All groups share one centre, and each spreads out both ways along 13 directions, with some noise.
Known rows, each followed by its group:
[ 14   6 -10  31 -11   6   1  14  -2  -7  10  -6  -3   4   3  23   5  17
  14   2] -> P
[ -1   4  13  -4  -9  -8  11   0  -7 -11   1   1  -5   3  -6   1  -2  -1
   4   4] -> D
[  3  18   8   8   7 -14  -2  -1  -4  -1  17  11   7  17  16   0   2   7
   4  -6] -> T
[ -5  -8   7 -23 -17  -8  19   0 -15 -22  -5  -8  -4 -17  -6 -11  -8   9
   3  16] -> D
[  8   1  15  -1  15  -2  -7   7 -19 -16   6  14 -14  -8  -3  -4 -18  -8
 -20   6] -> T
[ 15   0  -4  16  -7  -8   5 -16 -21 -14  -7   9  -1   1  -3   7   2   2
   5   3] -> T
[ 14  -5  11  13 -13  -7 -13  -3 -10 -11  -9  -6  -3  -8 -13  13   8  16
   1   4] -> D
[ -3  -1  -5   3  10  -2   2   9 -14   5   4  11   9  -4   3   4   9   8
  10   0] -> V
[ 10 -22  -5  -6   4   4  -7   4 -12  -6  -6   0   3  11  -1   2  16  -7
 -16  -7] -> P
[  4   3  -1  11  -3 -19  -8  -2   6 -11  -4   6  -6   9   4   3 -23   7
   6  12] -> D
[  5  16  10   2  12 -13   7  14 -17   1   9  25 -24  -2  -7   2  -6  14
 -10  -2] -> J
[-13   7   0  -2  10   0  -4  13   9   1  15  -8  -6 -25  -7  -3  -2 -13
  12  -6] -> T
[ -7 -13   1 -10   2   5 -18 -10  -1  16 -32   9   9  -9 -12  11  -3  14
  -8  18] -> T
[ -7   4   2  12  22  -4 -20   8   7   2 -11   7 -14  -5 -19  20 -12   5
  -9   0] -> V
[  4  -8   9   0 -26   0  17  10 -15  -3 -14 -11 -17 -31 -25   3  17   7
   6   2] -> J
[ 10   4  11  10 -10  10   0 -10  16   6   6  -6   1  13   9 -14 -11  -8
  -3  -2] -> J
[ 16 -11  -6  15  -3 -11  -3   0  -2  -4   2  -1  -8  -6  -7 -13  -1  12
   9  -9] -> T
[  3  -6  15  10  -4 -10   9   5   9 -13   3  -5 -11  14 -15  -7 -14  -2
   9  -6] -> V
[ -7  11 -19  -5  11 -24 -13   2   4  10  -7  21 -21 -11  -4   8  -8   2
   0   6] -> P
[-11  -4  -9 -10  -9  -8  19  -5   0   0 -28  -4  -6  -1  -4   4   3  -6
 -10   3] -> P
[ -3   6  -2  -1   1  -5 -14  -7   4   4 -17   4   0  -3   8   9  -5 -15
 -15   9] -> T
[  1   3  16  -4  -5  -3  -2   8   0  21 -11  18  -6  14  -2   6   8   7
 -11   3] -> T
[  3  -2  -8  19   9 -11   3   6  -7   3  -9  18 -13   4 -16  12  -1  -3
   9  -4] -> J
[ -8   1 -23  -4  20  12 -14 -25   3  -1  -4   3   6 -14 -16   8  -9   7
  10   5] -> P
[ -9  -9  -8  -2   8  10  -7  -9   2  -4  -9 -14  12 -19  -6  -2  -8  11
   2   4] -> J
[  3   3   6  -6  11  -8  -1  -9  -8 -28  15  -9  -1  -7   2 -15 -15   9
  -8  -4] -> P
[ -5   7  11 -10 -12 -32 -16   5  22 -14  13  -7 -13   3  -1  -4 -14 -12
  14   7] -> D
[ -3   2  -1  -9  -4 -16  14   1 -17 -11  -6  -5  -1 -13  12 -10  10  -9
 -14  -6] -> V
[  1  16  -1   5  -5 -14  11 -10 -21 -15   9   3  12  -8  17   0   3   4
  12   5] -> V
[  7  -5  -8  -6  22  -8 -19 -18   0  -3   1   7  -3 -11   3 -25 -17   7
 -16  -6] -> P
[  7  -2   0  -1  -8  20   1   4  -7   2   0  -1  -5  -5  -5  10   9 -10
  -7   5] -> V
[  7   4  10  -1  -1  -8  11  -8 -11 -13  13   4   6  10  16 -19  -6 -10
  -3  -5] -> J
[  0  11   1   9   2 -14 -13  10   4  16  -3  16 -11  -9   7   2 -12   6
   0   9] -> D
[ 13   6  -6  13   7  -5 -15  -4  12 -18  12 -22 -11  -4   9  -9 -11  13
 -21 -15] -> V
[  8 -14   9   8  -5  15  -4 -21  -8   3 -24   4  13  -1 -10   2  -8   8
  -3  13] -> T
[ 11  12  -2   5  10  -5   3  -6  -7 -12  16  14 -17   4  -2  -5 -18   4
  -3  -1] -> P
[ -1  24  18   6   5 -15  -9  19  -2 -21  31  -4  -5 -10  22  -2 -23  13
  -1  10] -> P
[  6 -10 -11  -4   5  12  -8  -8   3  -7   5  -9  -6 -10 -12  -5   1  -6
  -3  -6] -> D
[  4   3 -15  11   7  -1  11   1 -22 -13  -3   2   0  -5   5  11   9   2
  -6  -5] -> D
[  6  -5 -12 -13   1   6  -7 -26   5 -24   1 -13  -5  -7  -7  -9 -19   9
 -10   6] -> P
[  3  12  -5   1   0  -3  -1  -1 -12 -11  16  -4  12   7  16  12  17  16
   1  -3] -> J
[ -9  11  -2   3  -6  -3  26 -14  13  17 -16 -10  -5 -15   6 -24  -4 -14
  -5 -15] -> J
[  4  -8   2   8  -6  -7  -2  -5  10   3 -19 -16  -5 -11   0 -15  -4   6
 -13 -10] -> P
[ -3  10  -4  -3  -3   6  19   1  29  -4  20 -22 -12  12   9 -21 -10 -10
  -4 -19] -> D
[  5   4  -4   3   6  15   3   2  -8  11  -3  14 -13  -8  -9   6   0   5
 -11   1] -> D
[ -8  -3 -19  -9 -10 -17 -18 -11  19   9 -21  -6  11   8  16   7   4  -4
  -3   8] -> J
[ -1   4  -7  -4   6  -8   4  -4  -3  -4  -7  11  -4  16  12   2  -8  -8
 -17   3] -> T
[ 11  -3  10  11  -5   7   4   0  11   8   3 -12 -17  -2 -22  -8  12   3
  -1 -23] -> D
[ 11  -2   5 -15  -4  -4 -12  -4 -11 -21  14   6  -8  -2  -2  -3 -16   8
  -3  20] -> J
[  3   1  -7  13  23   0  -8  -3   8   1   9   9  -2   7   6 -14 -21   1
  -2  -9] -> T
[ -6  18 -21   1   5 -17   6  11   4 -13   1   5 -23  12   3  26  -1  -7
 -10   0] -> J
[  0  -7  -5  -1   6   1  -1   5  -3   2  -4  -1  -3  -9   5 -10   1 -17
 -12  -7] -> D
[ -2   9   2   0   0   7 -20  10   1   4   1 -12   2 -17  12  13  12  -2
 -18   2] -> V
[  3  -1 -20   1  -2   8  -6  -3   2  -3 -10  -1 -11  -2  -6  19   1  -1
  -9   7] -> J
[-12   0   3  -8   9 -13  12  10  -4  -9 -16   0  -3   9   8   3  -6  -8
 -24  -2] -> J
[-13   1 -27 -15  15 -16  20   8 -11 -10  19   9  -4  -8   4 -10   8 -23
  20 -11] -> T
[ -8  10  -8 -16   3   1  -4  -2 -20 -18  -3  11   2  -6   7  24 -10   9
  -9  30] -> D
[ -7   8 -19  -2   3 -25  -6   3   4   7 -22   7 -23 -23  -1   3 -10  11
 -13   5] -> P
[ 12  -7  -4  10   1  13   6   1 -18  -8   0  12 -13  -3 -17   8   2 -18
   3   3] -> J
[-18  11  -5 -18   5 -29 -10   1   7  -2   5  14 -13 -10 -16   9  -7  -5
  24  11] -> D
[  3  -9   2  -3  12  -7  -8   2  -8  -6  -3   5   2   1   8 -11  -9   6
 -17  -1] -> T
[  8  29 -23  -7   0 -12  -1 -14   4 -19  29  -1 -24  -6   9  -1  -6   2
  -4  -3] -> P
[  8  -9  12  -2   7   4  -1  -2  -1  -7  -2  -2  -4   9   1 -13 -10  -3
 -22  -6] -> P
[ -3   6 -13  -4 -13   5  18  -7  -2  -6 -13  -1  -7  -3  -2  10 -14  22
  -1  19] -> D
[ -3   1  20  10   4   2  -1   8  -5 -10  -4 -13  -4 -19 -14   4  -9  20
  -3  -1] -> T
[-12  10  20  -1   8   4   5   7   6 -23  10 -23  -1   4 -12  14  -1   1
  -5  -8] -> P
[ -6   9 -11  16  18  -2   7   6  -9  -8  -4   4   2   7  -1  22   0  22
  -2  -5] -> V
[ 16  -4 -13   8   3  13  -5  -1  -9  -8   0   4  -7   0   7   3 -12  14
 -19   8] -> P
[  6  -3   6  -5  21 -12 -23  -8 -14  -1   0  20  -8 -24  -4 -16 -14 -14
 -12   2] -> V
[ -4   6  -1  -1   6 -10 -23  11  12 -12   9  -8   1  11  12  14  -7   6
  -7   6] -> J
[-13   0  -2 -20   0  12   7   3   1   5 -26   2  -8   3  -2  17  -4  -9
 -30  14] -> T
[ 12  10   7  15  -7   5  11  -2  -3 -25  19 -10 -12  -4  -3  -4 -14 -10
   4  -2] -> T
[  0 -12  16  17  15  14  -3  10  -2   9  -6   1   9   5 -11   1   2   0
   1 -11] -> V
[ -4  -4  -3   4  15  20   6   2 -22  -7  -1  -1  14  -9  -9  17  16  -3
  -1  -4] -> V
[  9  -9  -3   7   0  -3  -4  18  -2  -8  11  -1 -15   0 -16   7   3  10
  11  -2] -> V
[  1  -7   0   4 -11 -11  21 -15  -3 -19 -11 -15   6   1   2 -15  -6   2
   5  -5] -> V
[-14  -1   7  -7  13 -13  -4  -7   7   2 -15   8  -3   8 -25   9  -5   7
   7  -2] -> D
[ -5   8   4   3   8  10  18  14  -2  -4 -11  -1 -25  -4 -15  12 -13  17
 -25   0] -> J
[-10  -3  28  -6   3 -11   7   0   4  -2 -13  13   0  14  -5 -11 -29 -11
  -3  11] -> V
[-13   0  -3  -5  12 -26   8  -1 -15 -19  -8   1   4  -9   1  -1  -4   6
   3  -2] -> V

New rows, each followed by its group:
[  6  -6   1  13  -2 -17  -3   9  -7   2 -14   7 -19 -19 -14   0  -4   7
   3  -1] -> P
[  1  -9  18 -10 -12 -11   7   1  -7  -4  -4   3  -3  -7  -3 -18  -3 -21
   2   3] -> V
[ -7  11  -7   2  10 -18 -10   3   4  -6  -2   3  -9  -7   7   5 -11 -11
  -6   1] -> T
[  6  -4  -7  11   9  -5 -13  16  -4 -11  -2  -9   1  11  15  15  12  -1
 -24 -10] -> J
[  2  13  -5  12   8  18  -5  -7  -8 -15  -2  -8   5  -3   4  25  -4  14
 -16   8] -> V
[  1   7 -19   9   4 -20  -9   3  19  -9  -7 -12 -14   6  18  -1 -14  -2
 -22  -7] -> T
[  5   6 -10  24 -15  -2   1  -9   9  -3 -12 -20  -4 -13  -2  11   6  -2
   5  -6] -> T
[ -9   3 -12 -14   4  -8   1   4   3  13  -6   9  -6  -5   6  -4   5 -10
  -6  -2] -> V
[  1 -15 -18 -16 -11 -25 -22   4   8  -2 -19  -8 -20 -18  -9   2   9  -3
  -9   4] -> P
[  8  18  -2   9 -25  18  15 -10  -1 -10   8 -21  -1  -2  -3  19  14  22
   5   3] -> D
[ -2  -3  -4   1   5  -3   5  20 -13   4 -14  -6  -7 -19  11  -1  14   2
 -30 -11] -> D
[ -1   1 -20  21  17 -14  -5  -2  -7  -2 -19   7  -9 -15 -10  12  -4  10
  -1  -6] -> T
[  3   0 -12  11  -7  24  14  -5 -17 -13   4 -10  19  -3   9  14   3  10
   9  11] -> P
[ -9  -4  -8 -15   0   5   8 -16  -4 -16   8 -16  12 -17 -12  -7   5  12
  20  -1] -> D
[  0  -7  12  -3  12 -18 -11  18 -11 -13  13   2   2   7   1   1  11  -6
  -2 -11] -> P
[ -3   6  -3   6  13  -9   3   2  -3 -16 -11   1  -9   6   0  12 -17  18
 -18   3] -> V
[ -2  -3  -1 -10   3   2   1   0 -12 -12   3  -2   3  -6   0   1   2   6
  -4   4] -> T
[-15  -5  -1  -7  14 -17  -5  -1  21  -2 -10  -6  -3  10  -9  -3  -6 -16
  -3 -13] -> D
[ -3   4  25  22  -3 -18  -9  -2  -3   8 -18   2  23  11  10  10   6  -1
   7  -2] -> D
[ -7   6  12   2  -7 -13   3  10   0   3  -6   2  -2 -10   8  -5 -11  -2
   1   8] -> P
[-15  11  -2 -17  -3 -13  16   6  24  -3   3  -6 -21   7  -4  -6 -17   1
  -3  -1] -> D
[ -9   7 -10 -22  15  -1 -16 -11  -1  -9  -1   7 -16 -23 -17   7 -14  -3
  -7  14] -> P
[ -2   8  21 -15   5  -5  -9   2  -2  -5  16  12  -7  -7  -4 -11 -22   8
   0  14] -> J
[ 10  17   1  18  -7  -2  -4 -13  -3 -11   3   1  -6   1  -4  17  -6   8
   6   7] -> T
[  3  18 -17  11  11  -1   1   3   4   4  10   8  -8  16  12  12   1   5
  -8  -8] -> P
[ 20  16 -10   8  14 -24 -23  -7  -1 -13  31   8 -32 -19  -7 -14  -9   8
   0 -14] -> P
[ 13   1   5  15   7   2  -7   7  -4   1   3  10 -19  -3 -14   3  -4   1
  -6  -6] -> P
[ 18 -35  -6   8   3  -4   5  -1 -27  -4 -26  17   0   2  -8 -11  -2   7
  -9   0] -> P
[  5   3  -9  -3   7   2   1  -2  -5   6   1  12  -8   0   7  -6  -3  -2
 -14  -1] -> V
[  1  -2   8   7  -5   6   4   3   0  -1  -5   3  -6   2 -15   8  -7  -5
   7   7] -> P
[  3   2  -5   3  -4 -21  -8   6   0 -10   0  -2  -7   4   4   9   2  11
  -1   1] -> J
[  9 -16 -14   6  16  12  -1   0  -9   3  -8  11 -11  -2 -19   1  -2   5
  -8  -6] -> V
[ 10   2   9  20 -20 -21  16 -18  -9 -28 -17 -24  -5 -14  -2  -7  -2  -3
  -3  -8] -> V
[-12   4  15  -3  10 -15   9   4  -2   4 -12  21 -10   5 -13   0 -12 -17
   3   2] -> V
[ -6 -14  -5   2  -9  -5  17   2  -4   5 -15  -5  11  -1  -2  -5  11   4
  13  -4] -> V
[  1  13 -11   6 -13   3  19   0  11  12  -7  11 -17  18  -2  13  -6   0
   2   6] -> V
[ 12  -5   9 -10 -28   8  16   3 -12 -20  16  -2 -13   0 -12   1   3 -19
  14  14] -> V
[  3   9  -5   3   1   0   6  -5   3 -14   5  -7  -9   0   0  -1 -14  18
  -6   1] -> J
[  7  -4  -3  -1  11  -4   3  -2  -4  -2  20   9   7  16   8 -18  -5  12
   8  -8] -> T
[-11  14  -6   2  17 -15  16  14  -9 -23  18  -9  -5  -9  13  -6  -1 -14
  -4 -17] -> T
[  8 -12   6  17   0  -9   7   4  -3   5  -8   1   5  10   2 -11   7  -1
   1 -17] -> P
[ -5   7  -9 -11  -6  -6  13  11   0   1   4   8 -19  -2 -13  10   7  -3
   9   3] -> T
[-10  -3  17 -11   6 -16  13   2 -33 -10 -13  16  10  -6  -4   3   7   0
  -1   6] -> T
[  0  -1 -25  -7   5  -6  -3   0  -8   6 -17  -1  -5 -15  18  -1   8   5
 -29  -3] -> P
[ -4  15   9  -2   6  -4   2   4   4  -2   8   4 -14  12 -12  15   8 -10
  -4  -9] -> D
[-14  20   2  -7   8 -12   0  10  -2   6   4  12  -8  -6  -1  15   6  -9
   2   2] -> T
[ 15  16 -21  24   2  -5   1   2  -4 -25  11  -6 -12  14  16  20  -5  12
 -14  -3] -> D
[  8   5 -12  18  24  11 -15  -6   1   3  10   4   3   2   3   4  -2   8
  -5 -12] -> D
[  2  -8  14  -7  -7  -1  -2  -6   2   6  -8   9   3   9  -7  -7 -10   6
   4  11] -> T
[-10  13  -2 -14 -10  12  23  -1   4 -10   6  -7  -3  11  -1  13  -1   0
   0   8] -> T
[ 11  -8 -28   6   2   2  -2 -10  -4 -10  -5 -12   2  -7   8  -2  -2  28
 -10  -4] -> V
[-14  10 -10  -6  17   0  -7   1  15   8   4   6  -2   2   9   1 -12 -16
  -5   1] -> T
[  0  -5   2  12  23 -11 -18   0 -10  -4  -5   3  12  -2   2   4   6   2
  -4 -11] -> D
[-18   0   8 -18  11  14  10   9   2  -1   4  -8   8   0   5  -5  -3  -2
 -12  -1] -> T
[ 13 -14  11  -4   1 -24 -13  10  -6   4  11  16  -6   5  -6 -20  -3  28
  12  -2] -> T
[-10   3  24  -7 -10  -1   5  16   5  -2  -7   2   0  14   4  11 -12  -1
  -7  19] -> V
[  8  15  -5   9   2  16  -9 -13  -9 -15   7  -2   1  -6   5  18  -8   7
  -9  13] -> V
[ -6  -2  -5   7   5   3  30  -5 -14   1 -19  -2   0 -11  -6  -5   6  -4
  -7 -14] -> J
[ -9   5   8   6  -8  -4  -5   5   0 -14  -9 -18   7  -8   3  20   0  10
  -1  10] -> V
[-16   8  -8 -15 -10 -12  11   0  -1 -11   1 -13  13 -21  24 -12 -18  26
   7  20] -> D
[ 1  2  9 14 -1 14  4  2  2  7  4  1  9 10 -1  5  3 -9 10 -3] -> P
[ -6  11  13  34   8   9  30  -9  -1   0 -16   2   6   1  -8  -1 -33  24
  10   1] -> P
[  3  20  -8  -7   3  -5   0 -18   5   0  14   7  -7  -3   8 -12 -16  16
  -1   4] -> J
[  6  18   2  16   9 -29   2   2  -8 -15  23   9  -9  -7  11 -13 -17  16
  12  -6] -> P
[-14  -1   2  -4   5 -13  11  -4  -7   3 -19   9   2  -4 -16   8   4   4
  12   1] -> D
[ -4 -11  30  21   6  -2 -11   9  -1   3  -6  -3  28   1   0  -2  -8  15
  17   2] -> V
[  1   6   6   2  -8   5   1   4   2   0 -10   0 -18  -6 -13  15  -4  -1
 -10   9] -> T
[-19  28  -9  -1   6 -14  12   3  19   0   1   7 -15  14   2  17 -15 -11
   5   3] -> T
[ 17  -5  16  11  -2   1  -7  -5 -14  -5   4   3   6   0   9 -13  -1  -8
  -9  -3] -> T
[ -9   4 -12  -4  11   4 -21  -5  18   8  -3  -4   9   0  11   5 -11   6
  -6   6] -> P
[ -1   6 -19   6   9 -12  11  -6  -8 -11   2   6  -3   4   8   1  -1 -10
   3  -7] -> T
[  0   6 -20   4   5 -24  20   9  -7 -19   4  -7 -20  -2  -2   2  12   7
  -4 -21] -> V
[ -5   2  29   9  -2   4   9   4  14 -10   8 -19   9  20  -6  -1  -1  -8
   6 -14] -> P
